There are 4 ways to turn a row about zero (a turn may also mirror it). The second row of each pair is the first, turned, with some noise.
Some pairs, each with its turn after it:
[  6 -15 -35  -8 -14  18]
[  6  -6  13  -9  13 -43] -> q459

[-1 -7 26 -7 -7 -3]
[ 3 11 20 18  4  8] -> q395

[ 24   1  26   5 -15   2]
[ -4   0  23  20 -24  10] -> q459

[  5 -16 -60 -20 -21 -25]
[-23  -7 -49  13  47 -14] -> q906

[ 33 -14   1  16 -60 -48]
[ 33   1   5 -71   4  36] -> q507

[ -9   6  17  23  -2 -22]
[-11   2  13  18 -12 -27] -> q395

[-11 -38  -4  -4  42   4]
[ -8  25 -20   5 -39  27] -> q395

[-56   6 -51   5   2 -58]
[ 13  60 -29 -15 -60 -15] -> q507

[-11 -27 -32  -1  24  13]
[-20  -7   6  22 -40   5] -> q507

[-8  3 23 25 20 -3]
[  2  -1  20   3 -18  26] -> q906

[23  0 12 -2 13  2]
[-8 19 -8  9 14  6] -> q395

[ -3 -44 -53  20   7 -18]
[-14 -42 -25   0  24 -48] -> q459

[ 20 -11  -2 -33  44  -5]
[ 17  34 -37  14 -19   4] -> q906

[ -4 -60   7  56  -1  38]
[ 29  68   2 -30 -42 -21] -> q395

[-24  -6   2  -1   0  25]
[  3 -21 -18  24  -8  -8] -> q507

[-13   0   0 -10  16  50]
[ 21   2  19 -43  -1   4] -> q459

[  4 -32 -11  -5   5  10]
[-14 -20  13 -16   7 -13] -> q459

[  3 -20 -30 -36 -14 -39]
[-27  11 -11 -48 -33  -4] -> q507

[ -4  11   7   7 -56   3]
[  5 -40  23 -20  25 -25] -> q906

[ 49 -11 -42 -20 -20 -11]
[-26  18  15  15  -5 -61] -> q459

[ 10   0 -10   4  -5 -21]
[  2  11   9 -18  -6   5] -> q507

[-60  -9   3  -7   0  37]
[-10  34  53  21  20 -20] -> q906

[-4  5  4 -6 -8 60]
[ 38   4  34 -33  -9  -1] -> q459

[-25   7  38  13  -9 -25]
[ 18 -29  33  21  -4  16] -> q906

[-10  33  25  -1  10   5]
[-34  -5  22   0  13  -1] -> q395

[ 14  21 -19  -9 -14 -12]
[-11 -22 -21   3  -1 -16] -> q906

[-24 -32  26  -1  29   1]
[-14  27  12  15 -36  22] -> q395

[57  1 11  1  6  1]
[-15  -8  44 -13  27  16] -> q507

New pairs. What belongs after each?
[  2 -15  42 -13  -8  41]
[-10 -45 -21  16  34   8] -> q507

[-13 -10  34  -7   2  18]
[26 15 30  2 -3 -3] -> q906

[-38  -4   6   5 -15  12]
[  6  -9  35 -14 -27   1] -> q395

[ 6  6 -2 -3  6 24]
[ 12   5   8 -19 -13  -5] -> q459

[-37  60 -40   6  -5  23]
[ 61  40 -35 -19  16 -15] -> q459

[-5 16 -9 11 15  1]
[-20 -11  -8 -11  -5  -8] -> q395

[  9  -4  -5 -16  45  12]
[-26  13 -28  -6  -3  27] -> q395

[ 26 -15  -6  -5  57  19]
[-45   0  34  37   0  13] -> q507

[ -6 -22 -60 -14  12 -10]
[-15  -6 -20 -21  30 -50] -> q459

[ 42  57  23   8 -34 -24]
[  8  46   3  57 -41   6] -> q459

[14  5  3 -6 27 -9]
[-21   4 -17  12   3   7] -> q395

[ -2 -10 -42 -33  -3 -13]
[ 24 -35 -29  -1  -5  28] -> q395

[ -9 -13 -13  23  43 -27]
[-21  16 -12  24  -6  48] -> q906

[-22   5  58   3   9  -7]
[-28  18  45  28  -7   5] -> q395

[  5  14  -5 -19 -16   7]
[ -2 -12   2 -12   4 -24] -> q507

[ 36  54   5  -7  60 -49]
[-48  48 -56  -1 -46  15] -> q459

[ 31   1 -24 -12  -6 -16]
[-19  13  -2  11  -6 -34] -> q459

[33  5 -5 23 -6 40]
[ 21  -9  17  -9 -44 -22] -> q459

[ 60  26  26   4  -8 -12]
[ -8  20  -9  26  60 -22] -> q395

[ 18  -9  -8 -21 -22   5]
[ -9  12  26   6   6 -20] -> q459

[ 41 -10  11   0 -20  -1]
[ -1 -23  23 -28  19  20] -> q507

[-12  -5  -7 -10 -18  -6]
[  4  -3 -17 -16 -13  -7] -> q507

[-16  28  29  13   3  26]
[ 33   8   2  -7 -17  36] -> q459

[  5   1   4  13 -10  -1]
[ 8 -7  1 12 -5 -2] -> q459

[ 38 -16  45  24 -17 -41]
[ 46 -46  -9 -19  -5  46] -> q906

[ 15   5 -42 -15 -26  44]
[ 29  19  29 -16   1 -49] -> q459

[-19  33  18 -29   9   2]
[ -7  10 -16   5  26 -38] -> q507

[-27  28  35 -31  -3  53]
[ 19  24  45   0 -24 -51] -> q906

[-32  11 -60  -8 -26  12]
[ 36  15 -14  -6  45 -47] -> q459

[ 36 -22   8   0  20  45]
[ -8 -17  32 -35 -39 -12] -> q459

[ -2  14  -6 -18   8  47]
[ -9  33  12 -14 -15 -35] -> q906

[ 1 13 10 35  8  4]
[-16  -7  18 -11 -20  20] -> q906

[ -5   9 -25  19  -5 -21]
[  1 -24 -17   1 -10 -26] -> q395

[  1 -30  22   2   0  -1]
[29  9  6 -3 11 21] -> q906

[-13  -2  -5   4  -4   0]
[-9  2  8  6 10 -1] -> q906

[-6 16 25  8 46 -5]
[  1  15  12  20 -46  23] -> q906

[ -3 -20 -12 -21   1  27]
[  5  31  -7  -4  17 -19] -> q906

[ 20   4  12 -16 -14 -48]
[ -8  26  -2 -49  20   9] -> q507

[ 11  25   2 -29 -20   5]
[ 1 39 16  7  2 -3] -> q459

[ -5  15  16 -31 -58  -1]
[ 31 -28  45  10  35   7] -> q395

[  3 -25  45  15   3 -15]
[37 -7 16 -3  0 39] -> q906

[ 16 -30  17   9  -9   0]
[19 30  3 16  0 -5] -> q395

[ 7 12 15 30 -5 60]
[ -9  39  22 -52  16 -12] -> q395

[-13 -20  57 -12  -8  24]
[ -8 -31 -39  15  37  15] -> q507

[ 15   4   0  33 -14   6]
[30 -6 19  2  4 14] -> q507

[22 17  0 21 -1 -5]
[ -7 -20  -7 -20 -17   7] -> q906

[-4  1  9  0  4 19]
[  0 -13  -6  15   8  -6] -> q507

[ -5 -23  18 -18  -6  58]
[ 23  44  25 -26   9 -26] -> q906

[-27   2  36 -18 -16  27]
[ 28   6  42   1   3 -25] -> q906

[-11  -3  21   4   4  45]
[  6  28  33 -20  -8 -11] -> q906

[20 11  3 55  5 -4]
[ 16 -23 -27  19 -42  -3] -> q459

[ 36 -10   3 -14  50   6]
[-49   5  37  17  12  14] -> q507

[ 22   4  -5 -58  15 -22]
[-49  41   9 -10   9  -7] -> q459

[ 7  1  4 12  9 18]
[ 2 -8 14 18  7  3] -> q507

[ 14 -14 -15  12  23   1]
[-11  20 -17  -6   0  18] -> q906

[ 60   1 -60 -15 -12 -28]
[ 34 -24 -73   6  36 -11] -> q395

